All groups share one centre, and each spreads out both ways along 12 directions, with some noise.
In the rows, zero is written as 128.
Some rows, each with its group after it:
[141 127 110 126 115 101 129 139 113 160 135 118  76 102 126 135 146 129
 116 119 134 160 127 116 137]  j_467
[ 95 150 140 163 156 130 150 119 145 129 107 129 128 106 130 100 151 175
 123 150 100 145 181 109 116]  j_467
[149 107  87 117 106  81 119 160  96 115 166 150 128 124 119 135 110 110
 128  54 138  90 139 148 136]  j_467
[131 108 104 132  99  93 160 146 107 150 120 141  92 102 118 132 180 120
 158  50 120 121 115 109 122]  j_867
[117 125 114 107 129 103 106 131 154  84 143 145 127 122 112  81 160 112
 118 110 119  75 159 161 105]  j_867
[134 142 138 143 146 156 135 114  96 193 121 103 109 126 109 142 117 149
 117 134 122 163 107 116 120]  j_876
[130 122 118 122 115 105 142 144 123 132 137 137 110  99 119 123 138 129
 122 114 129 118 143 111 140]  j_467
[133 108  75 157 105  73 129 155 106 109 129 164  58  73 156 121 149 113
 148  83 173  95 144  84 141]  j_431
[109 176 162 157 101 154 137 119 140 119 107  83 146 119 136 156 157 128
 163  93 138 171  88  72  73]  j_621
[130 156 104 124 105 109 121 133 117 168 142 136 108 149 107 136 109 161
 121  93 122 162 138 125 141]  j_876
[132 139  95 164 141 115 129 121 111 171 107 127  86 120 115 107 172 145
 129  94 126 143 137 127 110]  j_431
[155 137  65 132 145  67 108 130 122 208 123 149  70 150 104 193 103 109
  76  97 186 131 140 110 208]  j_876
[124 126 101 159 128  98 152 136 117 151 113 135  99 124 139 149 160 148
 146  77 120 157 145 112 133]  j_867
[107 161 161 138 114 158 128 140 107 121 130 107 171 131 116 185 117  86
 171  73 129 118  68  91  66]  j_621
[102 175 146 156 113 118 126 130 148 105 129 132 145  87 124  41 147 185
 124 140  99 148 190 130 111]  j_431
[102 103 162 147 174  79 122 123 135 120 132 127  77  75 170 114 162 100
 114 147 125 103 164 135 138]  j_621
[108  97 123 147 154 117 171 127 118 128 128 142 129 126 136 142 117 176
 132  99 102 113 177 122 138]  j_621
[114 133 117 136 128 122 136 133 121 130 131 146 138 148 125 161 107 135
 143  87 128 114 131 112 126]  j_867
[ 93 183 113 136 140 136  97 102 165 156  97 156  70 168 129 159 129 127
 132 155 163 132 113  74 137]  j_431
[122 156 124 137 118 115  91 118 121 150 133 165 110 148 132 145  77 110
 137 104 179  90 100 105 164]  j_876
[150 105  85 101  74 102 152 171 103 139 136 164 100 101 101  99 162 124
 146 103 105 134 126 132 138]  j_621
[118 123 159  65  98 105 140 123 153 169 137 170 130 165 107 139 115 122
 134 120  99 121 112 151 200]  j_431
[ 90 163 116  54  85 131 141 137 179 129 128 183 131 164  55 131 134 138
 131 113 104  85 137  96 134]  j_431
[110 128 112 118 107 111 127 127 157  99 113 147 102 149 144 155 167 106
 164  97 142 112 113 100 119]  j_467
[129 149 151 127 118  93 101 113 144 149 138 113 110 132 146 159 109 105
 115 108 170 136 109 114 166]  j_431
[140 117 108 136 134  84 126 159  92 151 141 122  89  95 135 146 160  99
 125 112 109 159 136 145 119]  j_867
[123 145  90 129 130 112 132 118 153 145 116 148 118 173 115 163 117 155
 120 101 147 131 150 108 161]  j_621
[124 104 128  79 115  90 147 149  99 183 162 140  95 139  97 181 124 111
 127  62  90 125 116 140 142]  j_467
[152 103 112 120 122 122 131 122 127 144 120 141 112 135 135 131 123 115
 125 138 151 119 111 130 170]  j_621
[127 138 124 137 114 116 129 135 143 112 110 139 128  95 125 110 156 102
 134 130 152 110 125 105 134]  j_467
[125 108 140 105 117 108 126 150 117 117 145 153 126 127 140 123 137  97
 151 128  96 119 119 162 133]  j_876
[128 149  65 123 139  72 135 185  88 183 159 185 126 122  62 100 111 170
  90 110  56 146 218 178 151]  j_621
[171 170  96 109  73 120 101 155 117 162 131 112 141 136  85 128 143  95
 117 118 139 185  85 145 132]  j_621
[111 179 103 170 140 121 113 123 132 157 109 139 115 134 116 142 116 146
 119 115 157 139 145  89 134]  j_621
[192 135  71 133  84  89  84 137 126 132 117 127 141 164 133 130 151  68
 135  80 181 152  77 177 161]  j_467
[120 134 102 149 119 102 143 142 111 152 122 151  80 101 126 127 147 145
 142 101 126 135 142  96 131]  j_621
[144 110  82 138 140 110 164 173 104 152 106 163 130  91  97 129 157 108
 120 150 109 129 154 123 151]  j_621
[129 131 142 110  96 143 151 144 128 135 106 129 149 127 115 150 168  87
 169 114 113 140  71 114 114]  j_467
[131 116  99 140 112 102 148 129 126 142 123 138  81 109 134 147 126 150
 126  89 163 122 141  76 154]  j_467
[113 125 171 118 116 140 140 129 119 139 131 129 125 113 135 139 128 109
 154 127 113 122  91 117 123]  j_621
[115 140 130 160 144 103 116 116 143 112 126 119 116 126 158 129 138 139
 128 111 140 137 155 128 126]  j_867
[125 133  75 124 127 103 132 159 119 125 139 143 109 146 112 151 148 136
 130 101  96 152 161 138 102]  j_867
[115 109 147 109 144 167 144 126  87 160 136 122 116 121  92 146 128 107
 143  98 103  82  80 118  78]  j_876
[105 147 132 128 130 113 105 119 139 118 134 118 103 150 141 163 147 104
 146  85 135 126 112 118  90]  j_431
[110 131 142  99 114 140 158 157 115 150 122 169 168 140  88 153 125  97
 159 118  87 101 101 126 135]  j_467
[124 132  90 134 128  55 126 167 120 143 139 153  81 105 132 131 166 119
 119 119 101 161 175 143 146]  j_876
[122 135 158 142 155 126 114 119 122 139 134 106 111  97 139  92 141 131
 106 168 110 149 145 151 116]  j_876
[143  83 133 103 118 154 136  95 145 105 116  88  95 133 139 104 193 123
 141 111 131 124  87 142  85]  j_876
[156 112  98 133 102 137 157 177  59 149 154 132 140  97 107 135  93 152
 137 110 100 155 128 123 120]  j_467
[135 109 118 124 108 123 131 109 131 136 121 134  94 154 151 113 155 149
 154 105 123 151 109 149 137]  j_431
[110 131  95  88 147 107 131 121 158 164 120 135  63 166 100 162 173 134
 106 124 103 146 148 125 126]  j_876
[103 156  97 111  86 144 101 120 134 105 129 133  66 161 127 132 179 123
 180  69 125 132  83 105  44]  j_867
[117 168 130 148 121  89  85 111 132 151 145 132  64  82 125  81 122 139
 100 106 172 111 149 100 137]  j_467
[166 110  55 111 104 119 122 127 110 154 129 115  92 176 102 148 160 133
 134  48 138 145  99 149 108]  j_867
[ 90 133 196 132 134 152 150 100 147 146 102 144 143 137 149 128 133 132
 165 150 104 126 100 120 150]  j_867
[118 123 125 129 119 119 136 148 110 127 128 165 119 101 119 114 135 104
 151 114 126  87 121 114 128]  j_876
[119 137 140 124  91 129 132 120 107 151 143 152 126 129 111  71 124 168
 155  71 101 113 118 149 121]  j_431
[173 116  81 139 106 127 101 169  68 128 131 131 107  98 123 128 155  46
 156 112 148 123  65 138  87]  j_621
[127 161  91 100 124 112 112 150 143 113 154 101 140 138  74 135 150 132
  90  94 106 142 166 138  74]  j_431
[145 120  92 127 114 105 147 159 116 115 140 109 135  99 101 122 165 134
 115  83 113 139 158 133  95]  j_431
[137 157 109 133 118 148 112 149  94 149 137 125 118 119 105 126 117 125
 128 138 122 154 109 119  94]  j_867
[124 169  77 132 123 160 108 159  81 155 145 155 129 158  81 164  71 134
 133 110 121 125 114 104  87]  j_867
[133 153  98 172 130 131  86 122 103 129 125 159 118 143 139 106  99 122
 145 104 164 100 116 131 120]  j_876
[104 141 160 115 112  89 124 158 129 118 155 141 113  85 143 141 115 106
 129 151 116 137 144 110 148]  j_867
[140 142  37 108 117 123  88 135 139 108 141 148  63 167 117 134 123 145
 111 135 158 130 150 111 103]  j_431
[126 150  82 211 150 105 111 109 115 149  87 123  49  85 150  92 189 141
 132  92 177 135 143  86  99]  j_431
[113 135 134  90  82  93 127 143 142 110 161 140 115 137 131 135 130 140
 142  88 106 142 141 129 129]  j_867
[120 128 126 119 100 118 144 103 157 138 109 139 113 158 130 115 159 161
 147  86 126 136 125 126 147]  j_867
[134 141  97 127 126 114 123 138 137 146 102 168 140 173 117 151 144  97
 145 120 125 132 114 147 157]  j_467
[ 87 133 135 109 136 106 136 133 148 128 126 128  72 132 140 168 182 114
 150 126  95 153 132 106  97]  j_876
[105 138 148 147 165 148 134 113 125 156 107 110  95 115 130 151 151 121
 128 152 120 137 120  97  99]  j_876
[145 111 144 131 144 147 140 113 139 136  94  96 158 166 148 180 162  87
 148 141 128 165  76 148 130]  j_467
[ 89 161 204 103 123 177 145  77 165 166 115  96 116 124 110 142 114 160
 121 148 139 130  94  61 127]  j_876
[136 116 119 145 153  85 152 148 122 162 111 134 124  89 114 132 165 100
 107 127 117 129 153 136 164]  j_431
[117 154 112 132 123 131 117 139 120 146 118 162 113 132 114 120 125 119
 142 139 126 125 121 117 130]  j_621

New rows. What belongs after each?
[128 149 124 126 127  98 100 145 114 148 143 140 105 105 115 109 135 103
 116 131 122 135 134 148 131]  j_621
[153 124 108 128 155 108 113 115 128 173 124 114 110 156 126 166 115 115
  90 130 155 148 126 141 168]  j_876
[132 145 100 128 116 118 130 138 139 135 116 126 100 125 126 125 157 142
 122 154 123 178 145 116 130]  j_867
[128 132 103 142 139 101 154 151  98 188 128 140 109 113 100 135 138 158
 116 107  90 164 164 132 143]  j_467
[166 137  96  90  83 100 101 134 119 178 146 122  67 132 110 114 141 127
 106 125 138 185 105 147 155]  j_867
[170 103 103 151 113 155 139 131  71 152 133 111 133 134 134 121 107 157
 143 107 123 165 101 149 117]  j_621
[146 104 102 122 124  94 133 159  85 153 158 125  67  70 122 139 119 121
 103 124 135 133 144 108 136]  j_467
[ 99 152 140 118 145 117 117  88 169 167 103 143  91 186 137 163 142 130
 133 121 134 138 116 122 160]  j_467
[130 116  75 150 123  54 101 138  95 145 150 170  40 101 139  77 163 127
 136  47 133  99 157 158 127]  j_431
[134 168  93 133  96 127 138 157 121 119 140 131 184 125  76  92 120 176
 117  84 105 143 170 135 109]  j_621
[143 127 116 133 100 114 121  83 168 134 102 113  88 150 151 127 155 143
 129  93 193 135 107 100 163]  j_867
[167  86 109 158 158 113 156 153  83 173 110 138 114  65 126 111 139 106
 105 176 129 135 137 138 176]  j_621
[109 122 161 111 138 101 112 130 162  66 157 107 148 141 167 140 131 117
 122 140 108 140 160 164 118]  j_867
[103 105  95 129 171  86 136 134 112 151 156 134  41 140 149 181 122 170
 109 107  99 147 187 126 120]  j_467
[123 150 140 131 108 147 118 120  79 200 131 150 107 138 103 121  99 129
 157  83 125 115  69 122 126]  j_867
[113 142  96 107 106 117 121 120 161 128 115 162  78 156 127 130 146 138
 139 132 143 126 131 100 145]  j_431
[146 154  73  62  44 118 128 169 123 155 149 147  79 132  77 136 139 139
 130 123 113 182 111  99 127]  j_867
[123 121  99 164 140 132 116 118 121 120 110 149  80 139 175  98 146 158
 152 165 121 163 143 140 119]  j_431
[154  61 114 124 142  69 135 149  87 166 138 160  44  61 149 105 153  86
 114 146 130 105 136 149 183]  j_621
[107 159 130  69  58  89 112 157 136 133 166 175  90  92  84  76 142 119
 132 101 110 100 133 117 134]  j_467
[125 146 131 117 106 103 103 127 131 128 141 128 118 137 125 124 151 105
 140  78 129 124 108 144 111]  j_467
[128 133 171 171 147 108 140 138  86 178 126 112 144 100 155 145 125 117
 139 123 102 176 119 150 149]  j_431
[ 79 183 175 116  96 127  98 120 131 121 151 119 122 143 128 169 117 101
 170  51 135 112  77  90  72]  j_621
[111 155 113 145 112 110 143 137 138 146 113 153 103 119 128 139 128 157
 134 127 133 151 150  80 156]  j_867
[126 152  72 129 126  57  98 162 119 144 155 187 104 121  95  84 126 133
 101  95 113 104 192 166 154]  j_467
[138 128 147  63  71  98 136 126 158 151 148 125 120 128  99 105 153 133
 114 109 113 145 120 145 167]  j_467
[128 116  94 121 165  96 122 139 136 134 125 142 105 125 105 129 158 106
  98 132 119 103 167 149 130]  j_876
[ 80 125 143 113 209  65 140 158 133 167 143 185 134 120  98 153 109 106
  80 162  64  83 217 163 178]  j_621
[130 102  84 137 127 110 123 139  91 126 145 148  82 144 144 149 127 134
 155  68 123 117 125 135 103]  j_621
[143 134 125 157 115 123 137 132 124 123 121 116 137  83 133 106 122 140
 116 130 164 131 139  96 144]  j_431
[102 125 134 140 144  36 132 140 150 112 146 134  83  57 136 112 171 120
  97  82 134  90 205 115 143]  j_621
[127 151  89 156 137 105  87 145 106 137 129 160  74 104 132  87 147 111
 129 149 132 130 141 139 113]  j_621
[119 148 118 143 128 139 128 125 128 144 111 123  97 142 140 140 150 146
 144 148 113 184 122 116 108]  j_467
[119 129  92 121 114 120 134 159 128 104 120 169 151 170 123 150 150 111
 170 102  94 130 130 150 110]  j_467
[135 141  83 130 121  97 119 159 105 143 144 143 120 132 101 140 132 125
 122  85 114 136 146 142 117]  j_621
[111 147 153 108 139 106 120 136  99 188 166 127  96  93  87 116 107 137
  92 122  93 126 148 134 125]  j_876
[133  99 120  90 122 103 146 143 120 163 140 123  78 129 124 177 147 112
 121 127 109 156 113 125 147]  j_467
[118 150  94 107  90  94 143 147 129 145 148 153 124 149  92 118 123 185
 124  67  94 148 173 133 138]  j_621
[131 115 116  68 104  87 104 148 131 145 154 179  72 130 120  82 152 109
 123 163  88 133 138 183 164]  j_621
[101 169 164 122 116 132 105  96 158 142 114 140 155 178 121 134 132 105
 157  80 137 102  84 139 128]  j_467
[110 124 171 155 123 125 130 157  87 103 140 136 135  79 169 122 131  91
 178 130 102 128 104 129  97]  j_876
[117 140 116  96  63  90 125 144 110 170 150 164  55 131 127 137 137 136
 164  73 114 153  99 109 146]  j_876
[117 153 167 138 136 139 133 134 102 175 124 124 139  99 101 124 128 109
 127 131 106 128 104 124 119]  j_467
[182 111  85 116  73 128 158 154 111 127 130  94 141  96  97 143 137 128
 115  84 169 144 106  89 132]  j_867
[142 131 132 142  70 110 118 128 107 122 139 129 103  93 154  93 131 137
 159  77 157 137 101 111 130]  j_876
[145 118 116 113  75 115 156 142 102 157 140 115 102 112 117 133 148 151
 147  71 113 170 103 114 126]  j_876
[175 119 126 113  97 113  86 110 112 153 154  86  91 133 144 150 108  95
 113  92 192 146  66 133 144]  j_867
[131 153 102 143 128 110 129 136 132 161 113 142 103 117 115 108 147 147
 113 150 124 168 153 124 152]  j_621
[158 134  57 136 119  79 106 165 129 114 116 158 156 166 119 121 182  83
 139  99 112 148 140 201 134]  j_467
[135 130 111 136 100  89 137 150 111 139 139 114 110 120 138 166 138 128
 140  72 128 171 126 115 128]  j_876
[ 99 148 138 121 105 122 150 162 107 143 136 170 135  92  92 117 125 123
 150 108  93 101 132 102 119]  j_621
[128 151 105 101 130  97 133 139 118 185 163 102 108 142  73 156 122 167
  80  74  96 164 168 141 119]  j_876
[139 158 102 138  82 115 113 132  84 176 155 121  84 135 120 114 120 172
 141  65 116 186 115 135 106]  j_876
[ 89 145 144 126 121  84 113 136 145 114 135 145  75  91 139 111 175 102
 141 114 118 113 142 112 108]  j_621
[134 114 123 178 149 151 146 127  97 118 110  83 139 131 154 160 165 128
 163  78 116 158 103 130  60]  j_867
[129 174 140 159 134 116  92 107 124 159 121 130 173 172 113 110 122 117
 132  72 130 126 113 178 133]  j_467
[135 169  73 165 100  88  97 135 128 125 126 142  94 123 132  84 158 152
 132  87 147 159 157 131 119]  j_467
[112 148 120 186 152 107 141 130 110 155 114 142 126 105 132 105 129 167
 124 111 117 146 176 126 139]  j_867
[123  98 109 133 139 110 128 130 134 106 122 171  84  98 148  66 150 138
 130 166 121  96 166 142 148]  j_621
[136 167  51 158 122 118  53 149 107  92 132 162  90 137 127 100 141  85
 145 107 167  98 117 134  66]  j_621
[124 144 155 117 120 105 110 110 144 155 134 113 102 132 138 148 127 113
 120 115 149 145 108 121 153]  j_621
[129 169 110 159 117 115 105 122 134 133 120 119 118 123 123 138 126 125
 123  86 174 128 123  92 121]  j_621
[107 159 106 155 144  99 120 143 119 164 106 171 119 135 106 138 147 100
 142  94 124 110 134 126 135]  j_467
[162  96 132  79 128 138 119 134 132 137 132 126 143 169 133 168 115  77
 119 185 122 151  83 171 166]  j_467
[100 160 132 131 135 122 118 136 137 135 128 147 117 141 130 136 127 136
 134 151 102 154 145 125 121]  j_431
[127 154 112 119  66 115  98 135 115 121 158 176 134 152 125  84  91 153
 159  76 129 115 119 146 138]  j_876
[128 148 135 175 129 120 109 127 112 108 125 104 142  92 139 109 145 108
 138  86 156 111 120 120  90]  j_467
[102 186 120 168 117 113 113 114 131 161 116 131  79 109 126  94 149 170
 133  95 138 156 144  92 112]  j_467
[132  98 110  93 132 106 131 137 102 169 151 131  68 156 132 206 115 106
 132 105 118 144 103 128 142]  j_467
